The groups are shells around one centre, one inside the other: the same stretched ball of 6 dimensions in 6 sizes.
In the rows, 128 means zero.
Known rows, each followed by its group:
[103 105 131 125  94 139 181 145 125 114 109 138 146 122 135 136 132]
z_778
[ 96  85 160 114 130 101 182 146 128  53  69 160 177 118 109 121 104]
z_122
[106 120 116 155 124 116 200 134 178 105 122 107 204 139 100  83  77]
z_927
[ 96 111 118 109 112 147 163 116 112 130 115 148 138 119 118 132 121]
z_886
[106 144  89 165  98 151 191 128 174 165 186  74 167 153 108  89  93]
z_927
[107  76 146 121 126  97 196 142 142  51  50 158 197 109 123 103 106]
z_122
[120  89 114 151  98 112 207 147 166  93 116  97 188 130 132  74 115]
z_298
[ 97 113 127  96 114 143 152 118 108 134 118 148 136 122 107 143 123]
z_778
[102 129  93 135  80 171 172 124 125 175 173 103 118 135 135 124 136]
z_886
[120 111 104 159 104 117 205 141 184 117 139  81 200 142 113  69  96]
z_122
[116  86 139 143 127  82 204 153 179  58  99 103 219 136  98  68  86]
z_561
[ 93  85 154 113 133 103 174 138 122  60  98 145 164 124 100 107 104]
z_561
[ 98 114 110 167  99 135 196 142 152 115 182  78 148 148 119  75 107]
z_561
[ 95  92 153 114 124 111 175 143 123  72  93 149 162 123 108 122 110]
z_778
[ 98 104 137 103 149 107 164 114 138  91  94 148 188 126  77 107  82]
z_927
[ 96 117 124 128 135 123 180 119 148 106 104 141 185 127  95 107  82]
z_927
[117  69 147 110 130  84 190 142 149  51  50 147 210 113 111  94 106]
z_927
[103 136  93 129 125 145 172 101 155 158 141 117 175 134  94 100  86]
z_778
[116 119  94 141  88 147 185 130 153 156 154  92 157 137 127 101 123]
z_778
[101 126 109 167  99 138 198 143 163 127 166  87 162 147 118  90 100]
z_886
[102 121  83 139  98 159 175 107 132 162 178  95 130 136 122  88 120]
z_561
[100 138  87 129 110 162 169 101 140 173 153 118 150 132 109 112 103]
z_298
[ 95 141 119 114 105 158 152 126 125 167 161 122 131 142  98 151 114]
z_122
[101 123 104 151  82 157 185 139 137 149 172  95 129 139 135 113 129]
z_886
[103 132 115 141  90 150 176 143 145 152 168  97 142 145 116 126 118]
z_122
[108 140  82 139  96 161 170 113 149 187 192  80 142 147 107 100 112]
z_927
[107 106 105 145 112 129 197 124 154 112 114 119 179 124 124  86 102]
z_298
[101 119 136  95 106 144 153 133 116 140 110 150 142 125 109 164 127]
z_561
[ 94 130 119 157 127 122 187 133 169 114 169  88 179 154  83  80  73]
z_122
[112 102 108 128  82 147 182 136 128 136 127 118 139 122 145 118 144]
z_886
[110 139  85 151  86 161 183 125 158 180 181  81 150 145 121 103 115]
z_886
[114 106 112 128  91 140 187 136 140 130 105 129 161 120 139 122 130]
z_298
[ 89 148 104 129 123 155 158 108 139 167 177 110 144 147  83 118  88]
z_778
[107  78 140 126 118 103 195 143 140  62  73 143 184 115 126  98 112]
z_298
[ 98 123 131 100 133 131 156 117 132 128 104 152 169 127  86 139  94]
z_778
[110  77 140 124 128  90 186 141 147  61 107 113 188 131  99  74 102]
z_561
[110 103 114 150  78 139 193 152 140 123 157  90 139 137 141 101 138]
z_561
[ 95 149  97 122 129 154 159  98 145 172 155 122 161 139  82 118  82]
z_927
[100 111 104 164 104 135 202 133 154 112 153  96 160 136 127  74 104]
z_122
[106 108 102 116 114 141 174 108 130 134 111 137 159 118 119 107 114]
z_886
[102 109 123 141  80 147 186 152 128 125 143 113 131 132 142 127 138]
z_561
[110  88 145 104 130 102 180 135 141  74  49 164 200 111 109 122 103]
z_886
[111  86 116 145 108 115 203 136 151  85 105 116 181 122 132  76 112]
z_298
[106 125  98 155 110 133 187 126 166 138 181  74 168 151  99  71  93]
z_298
[101  87 148 135 101 114 190 161 132  72 113 123 155 129 129 112 125]
z_122
[107 131  92 123 126 140 167  99 154 159 145 111 176 136  88  95  88]
z_927
[109  85 152 127 124  91 194 155 155  57  75 135 202 125 109 102  99]
z_298
[ 90 125 138 125 121 132 169 135 134 115 134 130 155 138  95 130  97]
z_778

New rows. What belongs after each?
[113  83 147 102 119 103 178 142 136  77  59 155 188 113 115 124 116]
z_778
[ 95 145  97 127  92 177 159 115 122 188 176 115 116 138 117 142 124]
z_886
[ 93 151  82 169 109 159 184 113 164 171 216  68 149 159  96  77  84]
z_561
[110 121  98 154  95 143 199 132 161 138 134 105 172 132 131  97 109]
z_298
[103  98 142 118 144  96 181 130 153  73  85 139 204 127  86  96  80]
z_298
[108  73 146 100 123 103 176 136 123  67  64 156 176 111 117 114 120]
z_886
[103  96 132 101 111 132 167 128 114 108  90 156 150 114 122 136 127]
z_298
[100 109 144  96 138 114 159 125 132 101  91 153 179 126  83 132  94]
z_778
[102 140  89 162  94 158 190 126 160 164 179  86 153 146 119  96 103]
z_298
[116  70 146 135 110  91 207 160 154  47  64 133 200 117 133  92 115]
z_886
[106 148  73 138  93 175 170 104 146 203 182  95 139 140 116 111 114]
z_886
[ 97 109 111 142 108 138 186 126 136 116 140 115 150 130 122  95 111]
z_778
[108 119 123 130 106 130 177 140 152 129 134 111 170 139 105 119 108]
z_778
[ 94 130 105 133  84 170 166 128 115 167 180 107 106 138 128 133 136]
z_561
[ 99 151  89 135 119 159 169 101 154 178 158 113 164 140  94 111  85]
z_927
[ 91 130 113 137 120 144 175 118 140 134 149 120 154 137 101 109  93]
z_298
[ 91 121 146 107 133 124 158 131 129 109 115 146 163 134  83 140  93]
z_886
[105 136  86 168 123 131 196 114 186 143 179  71 192 153  89  54  69]
z_561
[103 118 120 125  91 149 173 140 128 140 136 122 138 131 127 137 130]
z_298
[ 97 116 110 130 103 147 169 124 124 139 167 106 129 137 114 107 120]
z_778
[ 95 133 118 109 111 157 158 117 121 155 122 149 141 125 110 153 114]
z_886
[110 104 130 133 101 121 186 150 149 107 124 110 169 135 117 111 116]
z_298
[111  85 141 106 128  98 174 136 141  79  92 131 187 125  96 101 106]
z_927
[101  88 144 140 131  92 191 147 154  58 124 106 186 140  93  72  90]
z_122
[103  76 164  87 132  98 168 141 116  56  45 177 177 108 108 137 116]
z_122
[112  88 123 141 116 103 195 140 158  82 124  99 186 134 110  68 104]
z_298
[105  84 151 139 136  84 205 151 164  39  69 137 215 124 105  84  83]
z_561
[104 111 128  99 111 140 163 124 120 129  85 162 157 114 119 151 122]
z_886
[107 134  70 168  93 161 198 112 164 169 178  81 157 140 130  74 105]
z_122
[104 100 135 141 116 107 187 149 155  87 141  97 175 144  99  86 100]
z_886
[105 125  90 139 104 154 184 111 146 154 132 121 160 125 126 104 109]
z_886
[110 111 118 124 101 133 172 136 140 133 146 105 154 137 110 112 121]
z_886
[101 100 148 118 143  94 179 136 154  71  92 135 202 132  81 101  79]
z_778
[108 131  98 112  96 163 161 113 130 178 134 129 143 126 119 140 125]
z_927
[105  93 157 113 129  96 179 150 145  67  82 142 192 128  96 118  98]
z_778
[ 88 142 123 136 121 145 171 127 144 138 149 124 156 142  93 129  87]
z_561
[106 145  83 157  84 166 180 126 157 187 206  69 139 153 116 100 114]
z_122
[105 147  82 147  98 162 171 114 155 189 207  72 143 154 100  96 104]
z_122
[108  79 140 113 108 113 181 143 125  79  88 140 162 117 127 113 129]
z_298
[115 119  91 151 107 131 193 122 173 140 154  83 184 141 109  71  97]
z_298
[106  97 126 102 105 136 169 127 116 117  87 155 151 112 129 138 132]
z_778
[103 106 127 127 148 100 182 119 163  86 104 126 208 132  79  79  70]
z_927
[ 94 138  83 139  96 175 166 105 124 182 194  98 114 140 118 107 119]
z_561
